The rows of a group lie close to one hidden flat surface of 13 dimensions, which may be shifted away from zero. Surfaces can cross.
(in the rows, 128 means zero)
Some rows, each with its group after it:
[145  95 130 153 135 109 145 112 102 101 141 145 137 155 123 121 133 152
 115 158 127  76 132 148 104 116]	K59
[148 137 140 132 179 160  76 148  95 113 150 179 105 157 123 151  77 151
  94  99 141 145  86 114 140 106]	K59
[139 137 143 121 121 154 122 163  94 129  95 175 147 160 124 150 134 162
  92 123 167 142 151 111 120 157]	K148
[148 109 155 135 113 136 128 126 122  89 134 133 121 171 127 115 143 117
 151 138 131 118 139 165 113 104]	K278
[149 147 159 128 161 187 111 109  97  99  84 212 121 111 105 120  71  51
 135 137 135 133 119 120 127 146]	K148
[ 69 163 158 131 196  81 165 136 174 147 128 130  98 123 150 111 107 140
  76  99 159 118 102 121 132 187]	K450
[151 114 151 114 163  77 137 161 169 104 101 136  73 156 138 113 110  74
 144 173 115  89 141 134 121 116]	K148
[171 126 159 198 128 142 209 109  97 170 127 143 146 142 129 142 142 155
 155  90 180 129 125 150  75 114]	K281
[163 102 157 171 112 127 182 133 120 145 101 169 163 145 158 135 150 128
 151 124 149 142 141 187  65 139]	K148
[154  97  75 173 187  98 174 107 155 162 143 134 163 112  97 165 107 117
 166 169 130  98 173  62 112 100]	K450
[155 185 130 164 101 104 121 107 141 172 170 114  91  95 197 133 143  83
 162  97 127 124  86 135 178 157]	K281
[ 98 130 155  88 164  93 121 140 188  91  93  91 107 157 154 107 103 102
 110 122  99 155 110 211 106 104]	K148
[ 93  46  88 129 108  94 167 133 153 144 176  92 151 108  87  80 189 124
 169 174 115 101 141 107 112 131]	K278
[ 97 112 126 151 138 150 172 118 131 115 135  95 132  82 119 137 110 131
 184 133 135  72 114 146 197 152]	K278
[ 98 145 131 140 217 149 170 103 144 159  92 133 142 112 125 121  61  80
 142  78 174 175 103 147 118 119]	K450
[181 183 190 154 105 203 164 121  94 104  82 126 122 141 119 164  93 146
 140  60 136 131  88 199 116  94]	K148
[175  73 109 122 131 109 125 181  67 170 103 155 138 128 134 142 109 154
  74 118 146 116 110 125 143 131]	K281
[133 137 119 129 133  78 109 121 147 124 116 138  80 129 177 118 145  97
 170 197 107 103 147 117 105 114]	K278
[ 94 161  87 121 157  89 137 130 137 117 130 135 116 177 137  88 132 126
  99 145 146 107 113 114 118 130]	K450
[164 136 171 167 147 140 150  75 154 137 183 101 155 141  78 146 127  96
 126  74 143 139 136 119 127 120]	K281
[133 111 165 132 144  94 171 152 207 147 101 103 101  84 117 137 151  81
 193 179  84 115 123 137  93 138]	K278
[127 148 117 146 127 140 151 130 113 146 160 119 153 130 107 138 125 151
  85  80 160 105 102 112 181 172]	K450
[130 157 120 149 161  94 127  76 144 140 129  99 108 115 158 147 106 139
 145 136 112 127 132 132  96  76]	K59
[107 134 155 126 135  86 127 119 143  86 140 143 105 167 132  97 154 145
  84 159 116  89 124 143  89 146]	K281
[112 156 163 140 103 117 159 132 136 111 158 123  92 165 142 102 139 171
  95  74 159 113 147 123 136 140]	K281
[194 153 198 159 137 126 167 123 148 148 137 115 101 131 122 141  95 111
 103  43 123 141  88 169 107 104]	K148
[108 107 142 172  77 151 207  91 107  95 121 145 115  83 151  92 133 147
 195 144 124  64 152 166 115 130]	K59
[131 125 177 108 110  82  98 123 203 141 183  73 103 143  92 112 205  85
 128 140  96 154 139  97 101 139]	K278
[140 101  55 139 148  87 145 168 148 136 112 130 180 168 161 168 133 143
 148 178 148 107 183 124 154 132]	K450
[ 73 118 167 133 221  97 158  88 190 129 149  82 114 113 103 112  88 105
 121 100 137 131 116 138 126 123]	K281
[ 98  76 142 120 202 120 157 161 162 150 109 111 133  86  96 158  95 120
 151 148 149 110 153  90 177 163]	K278
[ 71  49 126 114 138  86 110 151 102 127 115 128 117 143 175 100 177 155
 159 204 160 109 156 146 122 145]	K278
[110 117  67 130 162 134 147 179 122 113  81 211 147 118 175 125  73 129
 133 158 127 120 118 152 130 148]	K278
[131 166 152 142 145 136 133 121 195  90 131 117 118 132 155 170  99 122
 173 123 108 131 158 150 145 115]	K59
[134 134 126 182 119 130 156  66 101 174 137 147 141  59 170 130 116 125
 149 104 135 133 116 138 116 144]	K59
[136 210 102 144 147 153 127 124 123  93 126 184 105 161 143 109  89  86
 129 113 134 118  72 139 136 126]	K450
[143  97 153 106 119 128 103 184 131 110 125  97 132 166 137 184 122 219
  89 105 120 144 149 158 139 102]	K450
[122 137 137 141  76 124 182  85 127  83 123 124 162 143 106  93 155 133
  95 130 119  81 159 157 104 149]	K59
[133 129 173 165 118 158 161  97 117 106 127 120 159 142 144 149 130 152
 140  92 155 120 130 198 136 143]	K450
[168  96 167 145 125 141  78 149 106 139 157 164 112 100 169 174 104 162
 123  99 112 155 119 141 150 129]	K148
[ 96 143 100 119 184 105 180 126 166  84 100 109  92 118 102 115  59 139
 128 151 104  53 134 113 141  91]	K278
[153 149 116 159 110 135 141 112 130 108 153 151 127 151 124  99 152  73
 175 149 119 104  87 154 113 123]	K59
[137 131  72 158  79 139 159  61  88 164 115 128 164  65 147 134 129 144
 164 140 125 124 186  93 106 104]	K59
[113 148 102 124 104 143  99 136  78 121 148 190 111 152 149  77 137 120
 104 119 153 132  97 113 139 155]	K450
[102 137 147 132 142 122 139 162 183  74 161 188 108 145 145  99  99 119
 105 106 113 123 123 149 139 171]	K59
[109 152  57 117  95 138 122  65  81 110 138 122 150 139 122  58 117  99
 101 108 135 126 127 127 133  96]	K450
[ 98 129  91 110 120 107 150  90 124 134 135  42 151 137 111 106 123 160
  85  90 133 123 128 146 139  90]	K450
[126 112 123  92 119 155  98 163 113 111 129 194 134 131 111 104  90 129
  60  92 123 168 147  98 130 145]	K281
[111 140  90 114 122 142 119  97 117 131 108  67 165  80  92 160 133 178
 121 159  65 116  72 150  98  88]	K278
[160 126  89 136  81 145 134 120 110  96 121 136 125  92 160 142  82 131
 155 130  95  88 157 142 178 104]	K450
[100 183 109 139 145 150 129  57 138 145 125 113 191 150 101 121 162  93
 129 120 152 182 121 124  79 130]	K148
[107 187 165 124 146 157 126 121 130  99  73 117  96 142 146 153 127 140
 171 149 145 121 123 150 124 123]	K148
[133 134 147 127 154 108 108 110 127 122 141 121 135 159 109 139 133 144
  75 129 135 122 134 112 117 132]	K59
[ 93 107 109  88 101 112  99 136 144 108 158  86 148 159  96  93 178 159
  86 137  92 150 105 145  89 108]	K278
[143 183 100 144 150 186  91 105 109 107 152 118 155 133 136 169  76 110
 139  80 132 129  61 166 211 122]	K281
[142  93 105 161 107  86 179 127 102 180 141 141 149 142 121 112 189 155
 130 158 163 105 160  86  76 134]	K148
[ 95  91 115 126 151 117 117 135 127 123 139  67 103 109 148 147 123 172
 180 155 117  97 109 154 163  90]	K148
[125 183 135 150 132 111 119 114 135 134 122 175 112 136 178 124 148 118
 132 149 120 142  93 142  74 147]	K281
[ 83  93 123 104 116 124 155 189  92 102  68 202  79 122 178  75 111 166
 124 162 143 101 140 144 108 149]	K281
[151 131 140 114  52 173 135 103 120  95 116  87 166 109 104 147 122 151
 111  87  93 133 161 167 144 111]	K59
[ 90 133 112  98  76 146 162 125 147 114 119 130 127  97 103  66 130 112
 117 104 105 147 154 115 107 133]	K59
[120 138 120 140 114 169 105  76  75 140 139 151 119  68 131 111 106 124
 136 111 119 139  94 117 124 118]	K148
[143 125 122 131 153 152 140 173 155 137  87 158 177  95  99 194 128 118
 146 177 105 117 111 123 137 186]	K278
[164 144 158 181 134 127 136  83 106 103 128 134 142 135 141 149 158  96
 168 185 112  56  63 200 121 148]	K281
[103  65 170 117 159 125 142 131 146 174 125 101 145  82  97 128 138 129
 125 114 127 175 114 140  93 137]	K278
[150  86 163 179 172 143 190 161 115 164 150 160 143 112  85 167 111 192
 112  97 154 109  94 112 110 145]	K450
[149 100 164 125  94 147 139 122  91 108 123 132 132 101  66 138 147 148
 101 161 112  58 142  93 146 165]	K278
[124 132  74 123 109 155 104 111  65 127 152 184 151 135 112  82 115 107
  87 112 154 133 129  83 149 143]	K450
[139  94 139 138 102 138 173 163 135 122 116 222 122 116 151  89 104 119
 131 105 132 158 175 127  83 143]	K281
[107 152 106 126 115  88  92  79 144 112 168 129 120 137 150 107 151 106
 116 161 128 109 186  75 147 147]	K450
[132 130 131 122 110 172 113  91 104  53 135  93 169 187  72 125 149 118
 137 149 124  91 124 174 145 104]	K148
[113 135 140 192 148 136 209 100  97 183 109 149 121  99 166 119 131 146
 188 111 184 126 101 146  83 128]	K281
[139  89 123 121 154 164 149 170  97 171 114 129 128 117 103 144  84 138
 136  72 189 155 154  83 176 115]	K281
[144 160 178 154 105 198 130  87 122 105 149 117 137 107 111 169 110 147
 152  76 130 137 137 136 160 130]	K59
[110  68 142  99 117 131 103 165 154 136 170 133 115  76 126 107 103 133
 106  83  91 178 115 134 146 138]	K59
[ 98  54 121 126 168  69 143  96 117 175 142 118 123  85  87 102 146 136
 106 177 136 102 175  42  88 129]	K278
[ 65 152 191 125 202  88 156 114 135 117  77 104  76 146 141 114 135 171
 109 162 146  99  78 171  59 125]	K281
[120 100 116 110 125 120 151 144 106 103 121 117 116 138 101  87 115 122
 105 133 128  77 113 138 154 122]	K148
[114 125 151 125 172  64 131 121 164 174 146  94  92 126 124 122 137 146
  96 118 129 144 132  91  87 110]	K148
[172 181 122 132 128 112  74 105 162 147 155 100 146 134 153 168 131  80
 114 106  97 166  92 148 146 127]	K59

New rows, each followed by its group:
[164 162 137 155 157 151 143 145 133 163  96 168 137 156 138 171 120 124
 167 115 165 181 139 113  81 107]	K281
[ 99 161 118 147 186 111 110  54 175 176 186 112 137 102 104 119 137  73
 145 120 135 178 123  61 103 128]	K281
[128 106 129 113 158 164 104 143  89 131 112 140 102 124 107 145  89 164
 138 123 139 145 131  92 123  76]	K59
[101 117  81 120  95  96 116 132 139 149 145 125 111  82 174  88 147 114
 150 147  90 135 101 137 121 132]	K278
[114   8 104  91 137 103 122 165 104 133 131 102 113 121 101 105 122 141
 148 167 141 102 196  80 162  93]	K278
[102 122 108 131 108 117 157 155 161  67 155 143 154 189  98  97 184 136
 130 182 117  75 128 143 117 161]	K278
[116  69 118 104 116 102 108 132 125  87 149 126 151 162 116  91 151 118
  98 160 114 106 139 160 131 135]	K148
[146  91 160 110 151 118 134 173 129 125  98 210 120 136 119 105  95 109
  68 118 130 154 150 114  87 151]	K278
[131  54 149 121 123 120 129 149 134  75 125 137 166 167 138 114 136 118
 119 146 116 119 136 221 125 137]	K148
[148 199 133 177 161 158 129  92 120 183 112 147 134 115 159 169 131 102
 185 115 152 176  74 136  91 120]	K281
[111 149 105 149 113 142 158 146 125 166 132 200 113 120 170  99 123 139
 147  90 170 184 163  80  96 139]	K281
[117  64 199 124 112 133 152 132 134 178 154 105 129  42  68 120 160 113
 110 108 128 122 127  84 154 210]	K278
[201 135 132 110 134 132  99 165 116 138 135 131 121 173  85 166  99 153
  61  86 122 153 136  87 121  81]	K148
[129 107 130 134 147 136 143 171 116  94 124 189 145 159 146 125  88 150
  81 107 148 112 126 164 150 164]	K281
[ 97 117 120  98 209  91  98 158 199 133 109  91 138 161 123 168 136 123
 146 180 120 166 141 121 104 110]	K278
[125 132 198 143 144 126 141 108 108 166 165 103 126 144  74 134 165 147
  77  82 196 120 137  68 149 181]	K281
[127 139 242 150 173 122 161 136 145 129  99 107  71 139 136 173 127 181
 140 113 158 113 130 149  99 129]	K148
[133 141 121 121 149 121  84 119 126 164 153 105  81  85 145 148  94 147
 127 104 104 154  99  94 140  85]	K148
[189 178 173 135  90 150  84 135 131 138 119 168 102 125 141 159 166  64
 167 147 117 151 127 101 130 162]	K281
[ 93  75 104 130 101 111 150 134 136 156 163 119 152  82 108  93 175 128
 137 152 113 117 115 115 123 168]	K278
[167  72 173 135 114 155 135 137  87 159 127 200 151  74 101 111 103  95
  72  82 128 153 112 130 118 182]	K281
[ 80  76  66 100 131 124 148 141 102 132  68 139 161 114 160  83 112 144
 138 155 120 159 126 188  74  92]	K148
[122 148  70  96 102 112 101  87 143  95 113  86 129 108 162 122  81 107
 121 128  94 121 192 127 179  90]	K450
[ 88 133  86  81 186 111 129 143 131 141 110 127 115 112  89  95  55 123
  47  94 140 132 133  62 158 124]	K450
[125 121 169 126 161 159 125 119 122  82 111 145 190 192  96 161 115 133
  80 110 187 130 192 134 164 175]	K450
[127 116 149 148 145 119 162 154 109 169 141 101 116 129 114 160 139 200
 118 103 171 106 121  97 146 137]	K148
[101  84  97  99 113 131  98 151 123 128 133  73 133 106 130 139 143 150
 163 159 111 120 123 137 175 117]	K278
[ 96 150 125 114  21 129 148  90 120 114 127  92 111  77 143  80 178 130
 141 137 104  93 165 122 147 161]	K59
[163 162 118 148  45  81 156 114 122 157 138 113 104 148 170  97 190 146
 120 120 116 125 132 138  64 106]	K148
[111 102 159  76 127 129 116 180 123 118  94 113  81 136 107  81 141  94
 130 143 119 131  76 159 122 128]	K59
[153 114  90 106 140  92 100 169 166 100 146 158 152 184 123 119 121  98
  82 147  96 136 125 139 117 125]	K59
[125 125 126  99 156  70  85 147 172 139 120 112  65 124 173 128 121  91
 160 170 109 137 161  98 137 103]	K278
[134 102  81 101 140  97 100 198 160 117 112 178 129 162 157 124 133 102
 141 181 113 148 154 119 120 131]	K278
[138 120 146 110 119 139 125 111 100  87 124  88 111 140  97 111  98 154
  90 105  99 104  91 177 118  72]	K281
[169 139 169 143 138 172 109  79  86  91 144  86 145 181  56 171 129 169
 112 115 134 108 120 135 114  64]	K59
[182 119 154 167 159 112 138 107 155 188 166 171 172 115 110 145 116  83
  81  71 131 193 126 109  83 152]	K281
[118  93 156 111 141 167 130 156 161  89 138 131 119 114 106 138  68 158
 124  77  99 163 138 152 131  95]	K59
[111  23 189 115 137 131 142 148  90 131 103 114 136 110  82 133 157 166
 127 170 152  93 160 126 127 156]	K278
[129 111  99 120 147 149 146  87 106  99  96 147 155 117 102 109  55 115
 102 111 124 127 171 128 115  81]	K450
[174 161 185 170  85 128 130  98 120 124 146 151 115 125 145 133 169  92
 142 134 117 100  97 157 113 168]	K281
[116 117  65 162 183  97 124 134 109 148 149 204 183 142 168 129 111 135
  83 147 149 127  92 137 119 170]	K281
[105 148  88 116 103  88 116  97 136 145 163  92 103  97 159  95 113 154
  85  95  92 139 114 120 122  95]	K450
[115 178 127 109 155 158  88  79 136 123 120  61 153 159  95 166 127 164
 119 103 118 193 118 133  80  49]	K148
[151 131 139 101  99 144  74 186 108  95 145 129 134 196 131 161 132 217
  54  89 122 155 118 152 135 112]	K450
[132 132 133 139 105 134 118 157 108 133 154  90 118 143 144 172 155 198
 137 120 148  97 120 125 183 139]	K148
[114 168 131 139 152 143 131 141 144 150 150 135 115 141 146 140 105 135
 128  67 178 162 138  92 171 146]	K281
[141  83 160 148 152 145 123  93  82 133 131 141  62  48 130 125  69 134
 170 135  98 100  98 124 118  72]	K148
[121 161 157 149 189 159 115 127 136 171 137 149 100 121 138 139 111  87
 179  92 166 189  72 119 123 126]	K450
[190 127 167 150 153 154  70 127 145 107 165 129 134 152 126 200 108 109
 156 123 112 139 123 140 168 111]	K148
[102 197 120  99  69 155 145  72 153 115 127  79 121 102  96  79 128 106
 109  72  91 163 123 127  96  95]	K59
[170 119 170 168  56 147 158  97  91 128 142 121 115  96 171 118 129 157
 144  73  95 131  85 225  90  93]	K148
[ 89 116 154 108 186 119  97 105 150 156 103  43 122  89 133 172 123 148
 154 142 117 161 105 151 125  96]	K278
[ 89 115  97 134 154 139 162 128 130  98  97 118 162 130 120 131 122 168
 146 163 109 103  92 189  95 107]	K278
[134 128 108 110 114 174 106  98  85 116 137 125 154 115  94 119  80 125
  81  72 134 146 146 105 168 109]	K450
[132 111  96 143 116  98 119 132 125 141 164 193 157 101 170 109 105 129
  59  99 110 141 126 131 135 177]	K59
[205 168 145 151 141 126 114 145 150 153 117 168 119 149 154 176 113  87
 144 115 127 165 137 114 111 115]	K148
[132 127 172 131 125 100 133 124 151 133  92 105 141 107 171 172 135 133
 118 140 127 112 161 169 155 179]	K59
[ 92 138 164 148 147 105 144  35 157 141 151 123 128  56 150 109  88 112
  92  78 123 150 169 114 119 151]	K450
[120 138  97 120 154 126 137 150 133 168  88 154 145 118 159 132 102 118
 124 109 142 185 118 138 105 125]	K148
[138 139 119 148 175  77 115  92 196 133 155  89 139 141 141 174 124 125
 147 154 104 138 166 114 105  89]	K59
[141 120 155 128 124 115 119 152 152 111 139  98 156 189 137 161 160 161
 113 120 136 142 138 177 127 128]	K148
[193 200 128 186  92 168 135  92 104 144 156 138 148 157 145 165 144 127
 157  82 141 147  97 148 113 104]	K281
[118 147 143 170 200 162 149  96 126 160 131 178 177 143 120 134 112  77
 142  92 199 179 111 127 116 164]	K450
[ 94 149 135 153 164 140 136  86 123 128 151 169 149 102 137 104  95 125
  86  85 131 150  68 162 108 160]	K281
[113 134 118 134  95 103 130 128 127 111 151 149  91 107 180  84 125 118
 124 126 111  97 107 154 153 153]	K281
[154 161 119 181 112 121 171 100 141 140 179  96 150 109 116 162 130 156
 122  96 120  71 111 122 170 150]	K450
[170  82 160 149 124  97 183 150 129 121 147  84  93 136 113 119 115 140
 132 106 117  63 102 171 142  95]	K148
[160  99 170 123 132 134 142 186 140  79 107  98 113 167 144 162  99 155
 140 112 117  99 111 223 163 101]	K148
[120 207 131 140 102 171 168  58  96  88  97 125 126 143 103 110 106 155
 107  97 137 106 139 133  91  91]	K59
[147 162  93 141 124 160 167  95  92 175 101 116 145 108 106 127 103 139
 132  81 135 163  97 121  76  65]	K148
[122 226 138 104  98 160 130 103 172  50 127 112 127 181  95 115 109 123
  80  82 100 134 143 139 122 111]	K59
[138 112 142 117 111 137 172 157 175  99 119  84 119 105  72 137 131 115
 167 155  78  76 122 137 145 121]	K278
[123 140 135 109 127 101 124  87 158 101 156  80 145 167  75 104 143 133
  60 112  98 131 130 131  82  95]	K59
[ 79 136 103 134 107 119 171 131 143 115 145 106  67 128 163  79 125 145
 195 120 154 103 170 104 153  97]	K281
[ 75 108 151 106 146 164 121 111 104 126 142 171 131 104  74  81 114 132
  76  98 155 161 141  69 116 165]	K281
[101  76 134 117 132 126 166 159  97 153 120 111 118  90 110 113 102 189
  86  91 146 106 115 122 152 137]	K450
[140 120 134 156 120 124 161  82 139 131 130 126 171  84 153 147  81 158
  87  74 100 142 142 180 110 123]	K59
[148  78 173 111  88 129 151 141 137 120 128  95 133 104  46 128 180 136
 119 167  82  91 132 117  95 137]	K278
